The same things were measured in two ways. Each way mixes the same 11 hidden numbers, adds some noise and spreads widely along 6 directions of its own, which tell nothing about the thing.
In the rows, zero is written as 128.
Some things both ways: the first way, then the second way.
[156 126 179 142 145 103 110 123 115 137 171 101 126 146 146 150 156 125
 162 142 153  80 176]
[144 124 151 130 134 149  98 124 162 138 101 168 134 167 112 142 103 137
 135]

[132 127 143 123 151 153 114 125 119 121 162 121 152 121  59 137 193 140
 143 132  89 153 108]
[ 88  99 151 121 131 172 155 112 158 174  87 103  90 140 170  84 152 121
 142]

[159 142 137 161 105 122 153 115 139 151 157 136 142 137 149 143  99  97
 127 118 149 126 147]
[136 182 130 127 118 132 165 120  89  93 113 141 126 100  84 158 108  70
 143]

[ 95 136  92 134 129 198 122 138 140 112 107 152  95  90 127  67 118 138
 106 139  80 153  83]
[123 142 146 164 120 133 133 125  96 132  83 180 110 105  92 179 121 153
 124]

[128 156 106 168 181 161 144 129 134 149 149 133 134 144 126 128 137 127
 142 101 105 132 135]
[109  99  98 105 171 100 126 142 165 120 189 123 120 168 127 136 159 141
 109]

[ 78 148 124  82 102  98 175  87 131 114 152 124 121  73  87 125 104 188
 135 137 135 128  57]
[126 188  90  77 120  67 138 152 138  74 185  70 138 110  82 182 129 118
  85]

[132 117 102 129 144 158 112 147 143 170 130 143 118 154 133 126 157 108
 132 176  69 118 132]
[141 137  80  98 132  95 109 181 133  78 148 161 111 113 100 164 121 126
 115]

[157 133 176 140 129 112 129 142 132 145 102 120 121 157 159 135 109  79
 158 164 124 122 152]
[119 118 177 138 117 200 106  74 151 186  69 152 138 152 130 126 137 163
 142]

[124 129 163 124 113  94 160 138 113 146 136  93 191 113 156 130 115 149
 138 160 159  95 170]
[200  72 122 154 113 106  84 120 199 135 164  75 158 131 153 111 147 165
  94]

[127 179  77 206 141 229 166 159 165 113 137 181  98 142 132  91 116  79
  95 101 112 155 125]
[169 135 159 140  91 141 107 106 142 113  71 124 127 104  97 162 147 157
 100]

[163 144 129 130 153 123 143 141 109 160 110 157 153 139 157 152 101  74
 150 154  82 161 154]
[123 116 109  90 147 150 149 115 123 137 181  76 106 109 132 111 151  94
 136]

[ 90 138  86 151 115 165 200 122 177 134 115 161 121 129 134 119 104 151
  93 108 118 174 108]
[138 158 132 106 135 133 128  96 115 105 134  91 109  68 100 150 124 119
 112]

[105 146  98  86  84 124 185 105 147 142 115 151 147 134 109 115 107 120
 126 137  91 202  92]
[132  97 149 130 116 133 118 110 129 152 106  95 120 129 128  93 137 154
 127]

[109 119 148 114  99 100 164  75 140 127 119 132 124  81 154 101 106 146
 111 134 134 152 123]
[161 111 102 116 120  99  80 153 175 116 154 113 153 135 151 135 118 141
  91]

[150 173 111 155 153 164 118 148 139 137 116 138 151 184 113 141 141 109
 145 119 105 125 123]
[134 109 110 134 132  90 122 125 136 114 112  94 156 173 136 115 171 136
 117]

[ 67  61 102 110 106 186  82 115 153 158 158 111 102  98 124 133 107 219
  93 141 102 132  51]
[121 146  88 104 123 122 163 155  76  97 175  80 108 131 162 133 115 112
 121]

[156 136 159 177 131 151 138 151 129 134 168 133 109 162 158 147 126  91
 128 133 151 116 172]
[158 197  92 144 146  75 141 233 142  56 221 228 178 169  77 158 103 114
 120]

[ 91 103 112 137 129 190  90 127 150 118 168 121  90 112 107 118 139 173
 122 118 120 127  85]
[122 134 120 155 133 105 141 175 131 141 127 200 139 194 123 139 104 160
 116]

[154 119 140 180 139 151 136 143 116 161 153 130 127 131 173 107 117  87
 115 129 120 133 172]
[127  97 188 122 118 248 135  70 104 169 143 107  86  86 144 118 140 130
 155]

[110 119 128 139 102 146 132 140 138 116 161 143  98 110 147 138 103 140
 110 153 154 106 120]
[179 175 164 125  92 168 148 122  75  99 180  79 156 113  92 138 143 119
 119]

[167 174 140 162 145 150 102 146  97  87 125 157 119 138 164 112 126  97
 132 112 141 117 163]
[117 143 108 131 135 127 145 153  94 147 175 151 141 103 112 124 126 112
 135]

[134 146 157 108 148 108 154 100 113 119 107 132 151 115 140 115 143 122
 148 134 103 171 155]
[125  70 108 139 147  65  74 141 234 126  94 116 147 164 171  98 142 126
 114]

[165 107 172  77 103  32 129 129  89 159 176 109 159 128 156 188 120 126
 196 171 151  93 186]
[ 65 151 119 103 131  93 182 152 133 104 131 111 122 101 115  92 130  20
 166]

[109 125  84 141  81 150 173 143 151 157 145 139 166 137 128 108 110 134
  93 130 127 150 119]
[197  96 169 165  97 164 112  85  94 149 129 100 129  95 110 115 116 161
 125]

[119 129 127 112 107 102 127 147 123 138 175 125 146 155 145 180 121 145
 135 174 167  68 141]
[ 83 114  94 133 125  82 147 191 170 162 136 164 157 150 119  76 164 110
 142]

[168 118 152 131 101  86 140 169 131 186 119 113 146 171 200 155  90  97
 173 173 140  85 198]
[154 152 114 119 128 139 119 126 108 123 157 164 120  81  83 156  82 133
 124]

[162 123 150 161  92 121 128 154 163 158 173 103 126 170 142 155 144 138
 161 135 176  48 176]
[155 151 133 115  90 125  96 138 148 121  62 161 126 106 113 153  86 151
  92]

[ 76 114  86 148 143 184 165 114 170 142 128 168 114  92 158 134  84 121
  79 162 100 162 101]
[162 129 130 131 141 175 127  94 142 180  89 170  94 119  82 166 114 147
 131]

[108 102 112 109  88  75 146  99 144 167 143 117 162 144 137 124 145 151
 100 164 139  98 124]
[157 111 112 130 130 131 105 144 100 127 184 157 150 114  96 129 119 130
 140]

Other things, the second way, with their names:
<88>: [157  92 153 176 129 112  97  97 117 103 101 145 149 171 124 154 118 153
 133]
<335>: [ 44 117  63  98 126  63 109 186 196 148  80 180 155 146 167  89 122  96
 131]
<143>: [ 88 115  94 111 139 143 130 118 161 164  94 132  67  43 162  87  98 116
 144]
<367>: [157 111 164 146 127 135 133 148  50 116 189 132 148 173 125 138 125 150
 105]
<243>: [ 68 130 112 115 127 149 155 139 136 161 147 131 115  87 148 122 163 116
 131]
<386>: [169 154  45  84 155  82 120 151 185 112 208 108 129 108  81 140  93 106
 127]
<233>: [118 149 128 109 133 173 166  97  88 138 171  99 108  83  99 139 160 118
 134]
<353>: [173 111 105 146 151 136  91 153 161 152 130 190 102 155 145 141  69 200
 105]
<146>: [ 34 112 132 121 143  95 160 182 175 127 102 161  97 119 153  79 170 107
 128]
<260>: [169 174 140 124 101 175 173  70  56 128 141  99  94  45  73 172  88 113
 124]
<163>: [168 109 181 148 130 170 113 102  58 143 142 106 122 143 118 109 122 181
 123]
<402>: [102 121 140 154  95 115 128 107 148 111  33  95 146 117 148 108 179 100
 148]
<32>: [134 135 136  86 130 205 126  51 117 151 136  58 100  90 117 120 137 124
 156]
<379>: [ 60 102 145 108 118 158 126 107 159 181  56  95  87  87 166  90 147 125
 139]
<370>: [103 133 141 171 148  67 132 155 119  88 109 158 169 187 116 134 157 107
 137]
<158>: [ 81 103 116 134 125 108 107 164 160 189 118 187 165 186 123 119 124 144
 141]
<117>: [ 94 112  97  97 158 135 126 133 147 136 169 106 113 128 182 107 121 109
 125]
<232>: [125 123 176 154 104  91 117 148 105  99 111 110 179 145 124 131 163  95
 112]
<314>: [ 95 108 157 129  95 172 150  98  83 162 101  75 125 113 147  96 160 108
 156]
<293>: [172  98 134 152  73 131  78 110 194 150 120 130 177 113 132 115 132 173
 115]
<239>: [141 124 170 117 117 230 141  64  98 193 103  92 117 117 112 109 138 102
 172]
<234>: [ 95 110 111  96 110 121 146 140 119 104 179  60 109  98 148 116 165 129
 118]
<207>: [101 134 143 136 150 150 179 117  74 131 161 126 109 118 113 126 139  97
 149]
<94>: [144 131 196 125 152 191 164  93  70 117 173  59 109 153  97 119 182 121
 147]
<202>: [123  73 112 137 156 117 124 162 112 155 173 174 112 167 141 108 106 153
 127]
<401>: [157 131 122 117 120 160 117  96  90 174 114 113 116  90 110 125  84 133
 134]
<136>: [ 98 139 138 150 121 166 156 111 112 177 128 151 161 147 115 122 158 113
 160]
<171>: [147  92 146 170 143 192 148 114 124 190 140 191  89 129 142 121 107 168
 133]
<344>: [ 84 149 148 124 137 204 164 111 123 177  81 165  93 107 161 119 114  92
 147]
<47>: [ 31  42 157 157 155 143 130 150 158 209  86 155 100 166 198  32 174 163
 158]
<201>: [116 125  84 164 155  65  98 128 198 169  77 207 159 171 132 142  70 142
 122]

Some of these things the first way, each followed by its name:
[146 179 110 188 128 168 137 143 120 146 191 111 147 174 130 111 126 137
 126  71 160  93 140] | <234>
[125 106 133 134 156 150 116 106 132 128 112 136 126 120 106 109 166 145
 119 109  76 187 108] | <117>
[174 159 109 168 141 176 118 197 114 134 128 152 147 144 123 121 115  74
 162 119 101 138 148] | <260>
[159 143 152 104 102 105 118 146 127 148 130  97 158 174 120 133 164 155
 180 138 127  90 159] | <163>
[154 171 142 159 153 140 147 145 119 150 119 135 158 204 143 153 118  78
 127 137 115 147 143] | <32>
[ 99 120 113 102 172 135 128 164 112 138 138 141 168 162  97 185 161 136
 127 187  87 144 111] | <386>
[165 155 143 135 119 125  85 145  93 127 151 122 142 153 132 128 131 115
 145 134 136  89 132] | <314>
[118 150 165  99 153 126 127 108 106 100 144 134  89  89 201 142  92 138
 170 154 140 115 173] | <94>
[136 134 132 163 103 125 166 137 136 170 144 116 170 136 116 130 110 135
 100 135 137 105 110] | <243>
[194  92 184 184 142 132  92 180 125 179 156  97 159 161 125 181 157 123
 150 152 130  65 173] | <344>
[161 160 138 164 104 145 149 158 133 171 120 124 164 190 157 143  88  87
 117 147 133 114 142] | <402>
[111  84 166 133 155 181  64 162 137 137 147  78 119 145 155 140 169 192
 151 158 126  78 166] | <353>
[ 94 101 118 105 139 147  95 138 135 128 125 125 101 118 129 124 144 184
 136 155 102 110 101] | <370>
[ 95 118 137 131 109 109 147  74 135 125 173 137 132 107 153 159 101 146
  71 152 172 114 107] | <239>
[102 127 133 127  93 112 187  86 166 136 194 104 133 118 124 129 152 190
 135 102 173 111 154] | <146>
